There are 11 hidden switches. A switch that is on adds its own fixed numbers to the row, and there is some noise. The rows also spread widely along 14 directions, which tell nothing about the answers.
Some rows, each with its switches (1 for on, 0 for off) after it:
[  1 -17  15   6  -4 -10  -4 -13 -26  -6  -2 -17   9   2 -11 -14   4  13
  21   4   7   7  -4   9   5   7  17 -11   1  -8 -12  16  14  -6 -13 -29
   5  -3   2   1 -10   1   5   1  -1] : 1 0 0 0 0 0 1 1 1 1 1
[  8   0  -4   0  -8  -7   9   5 -11   7   3  -7 -11   4  -8 -16 -14  -5
  12 -10   4  -5  -4  19  -1   8  23 -10 -14  14  -5  -4   4   5  -2  -9
  12   4  19   8  -3   1  -3  19  -3] : 1 0 1 0 0 1 1 0 0 1 1
[ -1  -9  -2  13   8 -10   4 -17   1  -4 -15 -16  11   3  -7  15  13  -8
 -13  -7  -2  15   6 -11   0  -5 -28   2 -14   5  22   8  17  13  -9 -10
   3  -6   8  -5   3   5   5  -8   9] : 0 0 0 0 0 0 0 0 0 0 1
[ -6  -7  -3  21  -5 -16  11 -16 -11 -26  -9  -9   6  -8   4 -10  -2  10
   7   6  -9   7   1  12  12 -18  -3  -7 -21  -7  10   2 -12  -2  -1  -4
  12  15  13   2   8   9 -16   8   8] : 1 0 1 0 1 0 1 1 0 0 0
[ -5  -9   9   8  -8 -10  -4 -23  -4  -2 -13 -22  -3   5   0  -5   4  -6
  -8  11  -3  15  -7  -8   5 -12  -8   5 -19   6  12  13   9  21 -22 -22
  12  -1   7  -3 -14   1   1  -5  12] : 0 0 1 1 1 0 1 1 1 0 1
[ -1   1   2   1  10  -1  -6  -7 -17  13   0  -6  24 -11 -14 -12   7  12
  25  -6   0  18   0  27   9  19   7  -3   7  -7  -1   6  16 -20 -10  -1
 -12  -6   1  -5  -2  15   9  11   7] : 0 1 0 1 1 0 0 1 1 0 0
[-10  -2  -7  25  -2 -18   5  -9 -11 -21 -14  -8   4 -16  20 -14  -4   1
  14  16  -2   6  -2  16  13 -16   7   0 -17   4  10  -5 -17  10  -5   7
   1  24  16   6   5   7 -14  12  13] : 1 1 0 1 0 0 1 0 1 1 0
[-11  -6  -4   0  13  -5  -7  -4   6  15 -15  -2   8 -24   2  -4   8  -8
  -4  14  -4   9  -7  -9   6  -8 -17   4  -1  17   4  -1  20  19 -11  -4
 -10 -18  -1  -8   1  17  19  -8  16] : 1 0 1 1 0 0 1 0 0 0 1
[  8 -12 -11  31   4 -16  18 -11 -12 -26 -16 -21  13   5   9   7   0  -8
   5 -22   1  15  20   1  10   0  -6  -4 -21  14  28  -4   3  12   1   1
  13  21  29   7   7  10  -3  11  11] : 1 0 0 1 1 0 0 0 1 0 1
[  4   5 -24   7 -12  -2  15  -7   9 -17   0  12  -3  -9   5 -10 -23   0
  -5 -12 -29  -3  -3   9  16  -8   4 -11 -12  -3  -5  -1 -20   2  16  20
  18   4  12  -3   8  22 -11  15  11] : 1 0 1 0 1 0 1 0 1 0 0
[ -7  -8  13   0  -1 -13   2   6 -12  15   9   5   7  -1 -10  -7  10   0
   7  -6 -12   5 -16   5   7  -1   1 -12   0  10   3  21  20 -11   0 -12
  -3 -23   0   0   0  20  13   0 -13] : 1 0 0 1 1 0 1 0 1 0 0
[ 13   0 -22   8 -12   3   4 -18   4 -20  -5 -15  -4  18  -4   2 -17  -1
  -7 -24   3   4  12   9   4  20  14   2  -9  -6  -3 -10  -6  14  -1   4
  10  15  15  -1  -8  -7  -4   5  19] : 0 0 0 0 1 0 0 0 0 0 0
[-21   1  13  14 -15 -28  -4  -4  -7  -6  -2 -14  -5   0 -11 -10  13  15
  -6  17   3  20  -9  20  12 -14   5   1 -22  13  19   4   7   3 -21   2
  -2   1  14   2 -12  -4 -17 -11  -2] : 1 1 0 1 1 0 0 0 0 1 0
[ 11   3 -29   4  10  -5  10  -1  -1   9  -2   9   4 -11 -15  -5  -8   5
  -1 -23 -20   3  -8  -7   6  -1 -13 -13  -5  -2  -1   6   5  -2  16   3
  10 -17   3  -9  11  31  15  14   6] : 1 1 0 0 0 0 1 1 1 0 1
[ -5   9  21 -15  13  10   1  -9 -14  13   4  -9   9 -10  14 -17  10   7
   0  11 -17  16  -4  12   6 -11  -1   4   3  17  12   6   9 -19  -1  -3
  12  -6   5  -2  -2  13  -3  13  -9] : 0 0 1 1 1 0 1 1 0 0 0
[-12  -5  -6   9   7 -30  11   5  -4  -6   2  -3  -2  -4 -10  -8   6   6
  -6 -13   3   3 -10  23   9   2   2   0 -18   9  13 -17   8  14   6   9
  -4  -1  22   7   1   8  -6  18 -12] : 1 0 0 0 1 1 0 0 1 1 0
[-11   6   3 -10   0 -19  13   5   4  14   8   2  -5   4   0  -6  -2 -21
 -14 -18 -13  -2 -18  24   2   3  -2   4 -21  12  11  -6   1  13   6   5
  -2  -9  16   4   0   7  -8  34 -20] : 0 0 1 0 0 0 0 0 1 0 1
[-13   6  -5  23  -8 -30   0  17  -6  12  -3 -10  -1  -7 -30  -5   6  13
  10   1  13  15 -12   7   1  -4  -7  -1 -17  14  21   5  17  -7 -19   3
  -2  -8  12   3   0   7  -1 -11   0] : 0 0 1 0 1 0 1 1 0 1 1
[  3  -3  15  -6  -3   7  -2   6   1  -7 -13  -1   0 -12  37 -19  -8 -12
  -7  17   3   6   7   2  16  -9  22   8   9  34  -7 -11   2  18   3  22
  15  -1  16  13  -8   2  -8  -9  -3] : 0 1 0 1 0 0 1 1 0 1 0
[  1   6  -2   1  -8  -5   5  -9  -6   8  -3  -9  13  -4   3  -7  -6 -13
   5 -12 -12  23  -2  24  11   6   2  -1 -14  14  13   1   6  -4  -5   7
   4   2  17  -2   0  16   0  15  11] : 1 1 1 1 1 0 1 1 0 0 0
[ -3   8 -21  10   2 -10  -8  12  -2  15   4   7   7 -17 -33 -16  -3  28
  23  -5   4   6  -4  21  12  18  13  -9   8  -6  -9   1  11 -13 -10  15
 -16 -12   0  -7  -1  16  10   0  13] : 0 1 0 1 1 0 0 0 1 0 1
[-12  -3 -11   3  -1 -24  -6   9  -6   0  12   8   5   3  -2 -11  -8  -1
   9 -20 -13  -8 -27  13  10  15   3   8   0 -16  -8   1  -3   5   7   5
 -15 -11  -3  -3  -3  14  13  25  -6] : 1 0 1 1 1 0 0 0 1 0 0
[ -5 -17  16  10   3 -19   9   2 -25  -1   6   0   1  -2 -21  -9  14  19
  14  -5   0  -3  -8   7   4  -4   4 -20  -9   2   2  14  16 -10   3 -29
   6 -12   7   3   0  11   1   5 -22] : 1 0 1 0 1 0 0 0 1 0 0
[  5 -10   9  12   1 -10   4  -4 -27 -19   1  -4  16   1   6 -14  -5   9
  25  -8  -9   1   4  14  11   2   8  -8  -5 -13  -2  10  -6 -16   8  -7
  14   9  10   3   4  10  -7  22 -11] : 1 1 1 1 0 0 0 1 0 0 0
[ -5  -7 -21  10 -11 -22  18 -10  -3 -16  -3   8 -25   1  14 -15  -7   6
 -24  -5 -25  -7 -18 -10  18 -35   5 -12 -23  14   2  -3 -17  21  22  -5
  10  -4  12  -2  -4  19  -1  12   3] : 1 1 1 0 1 1 0 0 1 0 1
[-17   3   0   7  -4 -11 -10   3  -2  -2  -5 -14 -12 -11   1 -22  11  29
  -8  24  19  11  -3   8  15  -9  24   7   4  26   0 -17  11  12 -19   7
 -11  -1   7   3 -18  -9  -3 -17  13] : 1 0 0 1 1 0 0 0 0 0 1
[ 15 -20   2   0  -2   3   7  -1  -1 -15  -8  11  -5  -6   4 -13  -9   0
  -1  -1  -5 -13   8 -10  11  -4  16 -14   5   4 -21   2   3  19  16   0
  25  -9  11   7  -3   9  -1  -8  -8] : 0 1 0 0 0 1 1 0 1 0 0
[-10 -20   4   8   6 -17  -3 -17 -16 -34  -8  -5  22 -12   8 -18   4  23
   8   6 -11  10  -2  12  27  -7   3   0   1 -19  -8  -2  -2  -4   5   6
   5   2   8  -3   1  11  -1   5   4] : 1 1 1 0 1 1 1 1 0 0 0
[ 11  -7 -22  28 -22 -17   0   7   9 -11 -15  -6 -13  11  -8   6 -20 -14
  -6 -20  10   1   0 -18   4   5   0   6 -19  14   7  -3   3  35  -4   9
  19   1  17   6 -10   5   2 -13  11] : 0 0 1 1 1 0 0 1 1 1 0
[ 10  -9   9  -4 -10   0  -2   7  -6   8  -2   5  11  -2  -5  -7  -6  -7
   8 -11  -7  10  -3  -1  10   9   6  -8   7  13  -9  13  20  -6   0   3
  14 -22   5   1  -4  16  10  -9  -3] : 1 1 1 0 1 0 1 1 0 0 0

New rows, each followed by its switches (1 for on, 0 for off):
[  3  -1  -6 -17  15  -7   5  -6   3  24  -2  -2   5  -9 -18  -4   0 -11
  -8 -23  -5   6  -7  21   2  21  -5  -1 -11   9   1 -13  21  19   3  -5
  -1 -17  15  -5  -3  12  11  29  -5] : 1 1 1 0 0 0 0 0 1 0 1
[  8 -13   3  -4 -16   0   3  -1  -4   5   1   6   4   6  -8  -3  -5  -9
   0 -20 -17   7  -6  -5  11   6   7 -16   3  12 -11  19  20  -1   5  -4
  14 -23   6  -2  -5  21  17 -11   1] : 1 0 1 0 1 1 1 0 1 0 0
[ -5  -7   3   8  11 -15  15 -21 -22   0  -5 -26  15   7   7   3  18  -9
  -2 -23  -1  25  -1  19   5   3  -4   0 -20  19  29  -4  15   3   0 -18
  -8   8  20   1  -2  11   8  24   4] : 1 0 0 1 1 0 0 1 1 0 0
[ -3   1 -15   7   6 -11  -4  10  -7   3   8   7  14  -3 -14  -7  -4   7
  22 -18   2  -7  -5  23   5  25  11  -1   9 -15 -12  -2   4 -11   3   9
 -21  -6  -1  -3   5   9  12  12   2] : 0 0 0 1 0 0 0 0 0 0 0
[  0   4 -37   8   4  -8   6  -2   0  -1   6  15  -6  -9 -22 -12 -12  22
   4 -18 -15 -11 -12   9   8   3   3 -12  -5 -16 -12  -6  -8  -1  16   6
  -4  -7   1  -9   6  22   8  15  11] : 0 0 1 0 1 1 0 0 1 0 0
[ -2 -15  -1  21  -9 -19   3  12   7 -12 -10   1  14 -15 -22  -3   4  11
   6  -2   5  13  14   8  22   1   4 -15  -4  14   5   4  22   1 -10  20
   3 -11  18   2   7  14  -1 -26   6] : 1 0 0 1 1 0 1 0 0 0 1
[ -2 -22   0  24   2 -23   9  -1  -6 -17  -8   6  17  -2   8  10   0 -20
   6 -13 -19  -1  -9 -11   6  -8 -28  -8 -14 -10  11  19   3   7   9  -3
   3 -11   2   2  16  25   8   4  -7] : 1 0 0 0 1 0 0 0 1 1 0
[ -4  -7 -17  10  10 -20  -8  -2   1  -1 -10  -4  -6 -14 -13 -12  -4   9
  -1   5  10  -3 -10   2   4   4  -2   6 -10   0  -1 -14   5  29  -5  -2
   0  -1   8   0  -3   3   7   5   6] : 1 1 0 1 1 0 1 0 0 1 0
[ -8  -8  -4  27  -1 -23  11   5  -9   0 -17 -13   5  -6   8  10  10 -21
   5  -6  10  13  -5  -8  -2  -9 -15   0 -19  27  28  -3  12  17  -6  -8
  -1   4  18   9   5  10   7  -3   8] : 1 0 1 0 0 0 1 0 1 0 0
[ -9 -19  -3  30  -4 -17  11 -14  -6 -11 -25  -3  15 -20  12   4  14 -10
   1  12 -11  19   5 -12  19 -31 -16 -17 -14  19  16  15  11  10  -7  -7
  -6  -5   9  -3   9  28  10 -21  23] : 1 1 0 1 0 0 1 0 1 0 1
[  3  -6   3  10 -21  -4  -8   8   3  10 -11  -3 -11  -8  -1 -13 -14 -11
  11  15   7   4  -3  -6   5  -2  16  -6  -4  25  -6   8  13  22 -23  -4
  10  -7   7   6 -11   5   4 -18  14] : 1 0 1 1 1 0 1 0 1 1 1
[-12  17 -31   8   2 -15   4  -8   4   4   4  -3 -19   1  -3  -5  -2   8
 -23  -8 -15   2 -24  -4   2 -15  -9   7 -17   7  13  -6 -11  14   9   4
  -2  -1   4  -7  -3  14   4  12   9] : 0 0 0 1 0 0 1 0 1 1 0
[  0   6   8 -17  -4  10  -6  -3  -5  19   8  -4  10   5   8  -4   1 -13
   1 -12 -11  14 -11  11   2  17   8   3  12  12  -4   8  16  -7  -4   2
  -4 -16  -4  -2  -9  10  14   7   4] : 1 0 0 0 1 0 0 0 1 0 0
[ -1   2  -5  20   9 -20   3  16 -19  11 -12 -15 -17 -12 -11 -15   8  17
  13  10  28   5  -5  -2  -6  -7   8   2 -14  31  19 -16  14  13  -8  -7
  13   8  22  15  -6  -1  -2  -1  -4] : 0 1 1 0 1 1 1 0 1 1 0
[ -3   9   8  -5  -9   1   5   2   5   1   4  -1   5   9  15   1  -1 -12
 -15  -4 -24  11  -7  -7   6 -12  -9   4  -1  12  11  19   1  -9   1  16
  16 -13   2  -1   1  11  -3  -3  -6] : 0 0 0 0 0 0 1 0 0 0 1
[ -1  28  -6   9 -20  -2   1   1  -4  27   3 -17 -13   9  -4  -5 -10 -12
   3  -1 -10  22 -13   6  -7  -6  -2   4 -22  26  29  17   0  -8 -23   2
  15   5  10   1  -9   8  -7   7  11] : 0 0 1 1 1 0 1 0 1 1 1
[ 13   2  -9  -9 -15   5  11 -28   8  -9  -1  -6  -8   8  -2 -10 -28 -16
  -9 -11 -25   1   0  22   5   4   5  -6 -29  -7  -2   1 -13  15   1  -1
  28  12  18  -3  -1   6 -16  24   9] : 1 0 1 0 1 1 1 0 0 1 0
[  0 -12   3   3 -14 -13  11 -17  -5   6  -1   0   6   5 -30   3   8  -5
  -1 -13 -11  11  -2  18   6  -1  -1 -23 -20  -1   3  19  17  -5  -4 -16
  -1 -13  12  -5   1  13   3  -8   0] : 0 1 0 0 0 1 1 0 0 0 0
[  8  -1  12  -4  -5   2  -1 -10   1  -3  -1  -8   6   6  -2  -2  -5  -7
  -9  -6 -20  14  -2  -6   6  -1 -12   3  -8   2   9  19   8   4  -2   4
  31  -9   8  -2  -4  12  -6   1  -8] : 1 0 0 1 0 0 1 1 1 1 0
[ -3  19  -7  -1 -14   3 -14  15  -1  16   3   3   2   0   8 -11 -11  -3
   9   4 -10  10 -17  -7   3   1   6   9  14   8  -6  13   0 -14  -9  20
   2 -14  -9  -2  -6   9  10  -7  12] : 0 1 1 0 0 0 1 0 0 0 1
[  5  16 -13   9 -11 -12   2  11   9   6   0  -6 -18  13   3  -4 -14 -16
 -15 -10  -9   2 -14 -15  -4  -8 -15  14 -19  10  20   6  -7  20  -3  11
  24  -2   9   5  -5   5 -10  14  -4] : 1 0 0 1 0 0 0 1 1 0 1
[-12  12 -14  12 -16  -6  -5  17   8  -6  -3   4 -10 -17   2 -20  -7  26
   2  14   6   5  -2   7  19  -9  24   1   9  20  -7 -13  -3   0  -8  33
  -2  -2   8   3  -8   4 -10 -18  15] : 0 0 1 0 1 0 0 0 1 0 1
[ -7   5  -6   0   5  -5 -23   5   4  20  -9 -13  -4  -6 -12  -7   1  -1
   7  10  27   3 -13   0 -11  21   2  23   8  -1  -6 -12  15  24 -24  -4
 -12  -6  -6   3 -16 -13   9  -4  13] : 0 0 0 0 0 0 0 1 1 0 0
[ -5   4 -15   7  -2 -19   5  17   9  11 -11  -2   1  -9  21  -3 -13 -39
   0 -12   7   6  -8  15   4   9  -1  14 -14  30  15 -22   2  29  -4  22
 -11   1  19  10   2   8   4  20  11] : 1 1 1 0 1 0 0 0 0 0 1
[-14  18 -29  -1  15  -8  -5 -12   0   4   1  -9  -1 -21 -17 -25  -2  34
   1   4  -3   7 -11  26  11   3   9   7  -5  -9  -2 -21  -6   1  -5   9
 -10   6   7 -11  -4   9  -1  24  20] : 0 0 1 1 0 0 1 1 1 0 1
[  8   3  -2   4   3   0  -7  -3  12   3 -11  -9   7  -3 -18   3   0   4
 -11  -8  -9  20   7 -12   5   3 -27  11 -10   5  22   5  19  11 -10  17
  30 -11  13  -3  -4  11  -5 -10   2] : 0 0 1 1 1 1 0 1 1 0 0
[-14   0   5  14   4 -14   3 -11 -15   7  -8 -19 -12 -15  -3 -20   8   4
  15  30  21   1  -3  26  -6 -11  14  -3 -25  15  14 -11  -1  15 -24 -30
  -9  22  13  10  -3 -10 -14  12  11] : 1 0 0 1 1 0 1 0 0 0 0
[ 16  -2  -4  -5  19   7  13  -1 -13 -12  -1  -3  -1  -6  -1 -17  -1  26
  -2 -16  -6  -1  12   2  11   1  14  -7   4  12  -1 -13   4  -2  25   8
  36   2  25   4  -1  10  -6  15 -15] : 0 1 1 0 0 1 1 0 1 0 0
[  1 -15   2   6  16  -5  10 -33 -12 -20 -16 -17  10  -5   4  -1  10   9
 -10  -3 -15  13   7  -2  11 -11 -14  -3 -16  -1  15  -1   4  12   6 -15
  22   8  17  -5   0   9  -3   9   2] : 0 1 1 0 1 0 1 0 1 0 0
[  5  -3 -10   4  -8 -13   5   1   6  24   0   4 -16   0 -15  -9 -16 -30
   6  -2  -3 -13 -16   4 -11   2  -4  -9 -25   3   0  11   2  25 -12 -24
   2  -7   2   3   3   8   4  18   2] : 1 0 0 1 1 0 1 0 0 0 1
[ -1  15 -17 -11 -14   5  -4  -6  17  24   0  -4 -11  -2 -12  -5  -9 -10
 -13  -4  -9  12 -11   5   1   7   4   1  -4  14  -4   2   9  13 -13   6
  -1 -15   0  -7  -9   9   8  -2  22] : 1 0 0 0 0 0 1 0 1 0 1
[  5 -10  -9   6  -6  -7  13 -16   4   0  -1   7   3   3 -12   1  -5 -11
  -8 -12 -27   1  -8  -6   5 -13 -19 -18 -17 -10   1  25   3  -1   4 -14
   8 -18  -2  -9  10  25   6   1   3] : 0 0 0 0 1 0 1 1 0 0 1
[ -3   4  -2 -12 -12   9  -7 -20   1   8  -1   1  -6  -7   6 -20  -5   5
  -6  16 -23  10 -12   1  15 -14  14  -9   5   5 -17  16  -1   4  -8  -6
   1 -13  -8 -12 -13  15   6  -5  19] : 1 1 0 1 0 0 1 0 1 0 1
[ -3  -1 -20  -6  18  -2  -2 -27   7 -18 -11  -8  -7  -2  13 -10  -1  10
 -30   1 -12   0  -1  -4  13 -10  -8  16  -8  -5   2 -23 -11  33  12   8
   7   6   9  -8  -7   2   0  14  11] : 0 1 0 1 0 1 0 0 0 0 0
[ 14   7   7  -2 -17  12  13  -6 -15  16   6  -3 -10   5 -11 -15  -6   7
   5  -6 -16   8   2   4   4 -11  19 -25  -7  22  -1  24   7 -20   0 -17
  25  -8  10  -3  -7  17  -4   1  -3] : 0 0 1 1 0 0 1 1 1 0 1
[-21  -4 -13  11   4 -35  -4   6  -9 -10  -5 -16 -12  -3   1 -23   5  16
  -3   1  24   2 -23  14  10   4  19  20  -8  10   4 -34   1  28  -4   2
 -11  10  18  10 -14 -10   2  15   5] : 1 0 1 0 1 1 1 1 1 0 0
[  4   5 -18  16 -11  -1 -13  -6   6  -4 -10  -8  -5   2 -10   0  -7   7
  -6   0  -2  10  -3 -22   2  -2 -13   8  -3  -3   3   8   3  14 -11   3
  13  -5  -4  -7  -9   6   4 -18  21] : 1 0 0 1 0 0 0 1 1 0 0
[  5  -3 -19  14  -7 -12 -12   4   6   1 -19 -11  -3 -10 -10  -7 -10  -2
   6   0  24   9   1   0   4  15   9   8  -2  11  -5 -14  14  30 -17  10
  -1  -1  10   4 -11  -2   6 -10  22] : 1 1 0 0 0 0 0 1 1 1 1
[ -9  -9  14  11  -9  -9  -4  -8 -16 -10  -6 -11  -5  -8  -2 -20   6  23
   6  26  -6   9  -4  -5  13 -26   8 -10  -7  11   1  16   6  -1 -14 -13
  18   0   6   1 -11   6  -7 -14   2] : 1 0 1 1 0 1 1 0 1 1 1
[ -3  -7   2  28 -11 -14  -6   8 -14 -24 -10  -6  -1  -2  20 -13  -6   6
  13  15   2   1  -6 -21  10 -19   1   7  -2   5   4  10  -9   3  -5   1
  17   7   3   9  -2   4  -4 -12   5] : 1 0 1 1 1 0 1 1 0 0 0
[ -1 -20  -3  23 -14 -22  11 -21  -8 -15 -16 -14  -3   9   8   4  -7 -26
  -2  -7  -6   5 -11  -8   0 -13 -11  -4 -32   1  13  11  -3  28  -5 -27
  13   7  12   4  -1   9   1   6   9] : 1 0 1 0 1 0 1 1 1 1 0
[ 10  -1 -13  13   2  -3  10  -6  -9   9 -11   1 -16 -11   2  -9 -13 -14
  15   7   2 -11  -4   2 -11  -9   0 -12 -20   7   1   0  -8  19  -1 -22
  10   9   7   6   4   8  -5  18   6] : 1 1 0 0 0 0 0 0 1 1 0
[-11   2 -10   8  11 -16  -8   7 -28  -9  12  -7 -14   8  -7 -23   8  47
   7  -2   5 -10 -24  -7   3  -3  15   7  10 -11  -6  -5  -4 -12  11 -12
   3  -2  -4   0 -13  -2   9  12 -11] : 0 0 1 0 1 1 0 0 1 0 0
[ -5   2 -21   8  24 -16  -1  20  -7   6  -5  -2  -6 -13  11 -17   5  12
   0   0  14  -3 -12  -9   5  -2   4  12  10  22   6 -24   7  13   9  13
  -6  -6   8   8   0   7  17   9   3] : 0 1 0 0 1 1 1 0 0 0 1
[ -1  -9 -19  14 -13   1 -16 -12   9 -14 -18  -6  -1 -15  -7 -14 -14  16
   6  18   4   3   4  -6  17   1  14  -2   4  -2 -20  -2   3  20 -20   3
   0   0  -1  -9 -10   3   8 -24  38] : 1 0 1 1 1 0 1 0 0 0 1
[ -5 -11  -4  26  -2 -25  10   9  -9  -6 -12 -12   0   7  16   7   8 -17
  -4 -13   8  10  -8 -16   2 -10  -7   6 -13  30  27  -1  12  18   2   3
   2  -1  18  13   1  10  12  -8   2] : 0 0 0 0 1 1 1 0 1 1 0
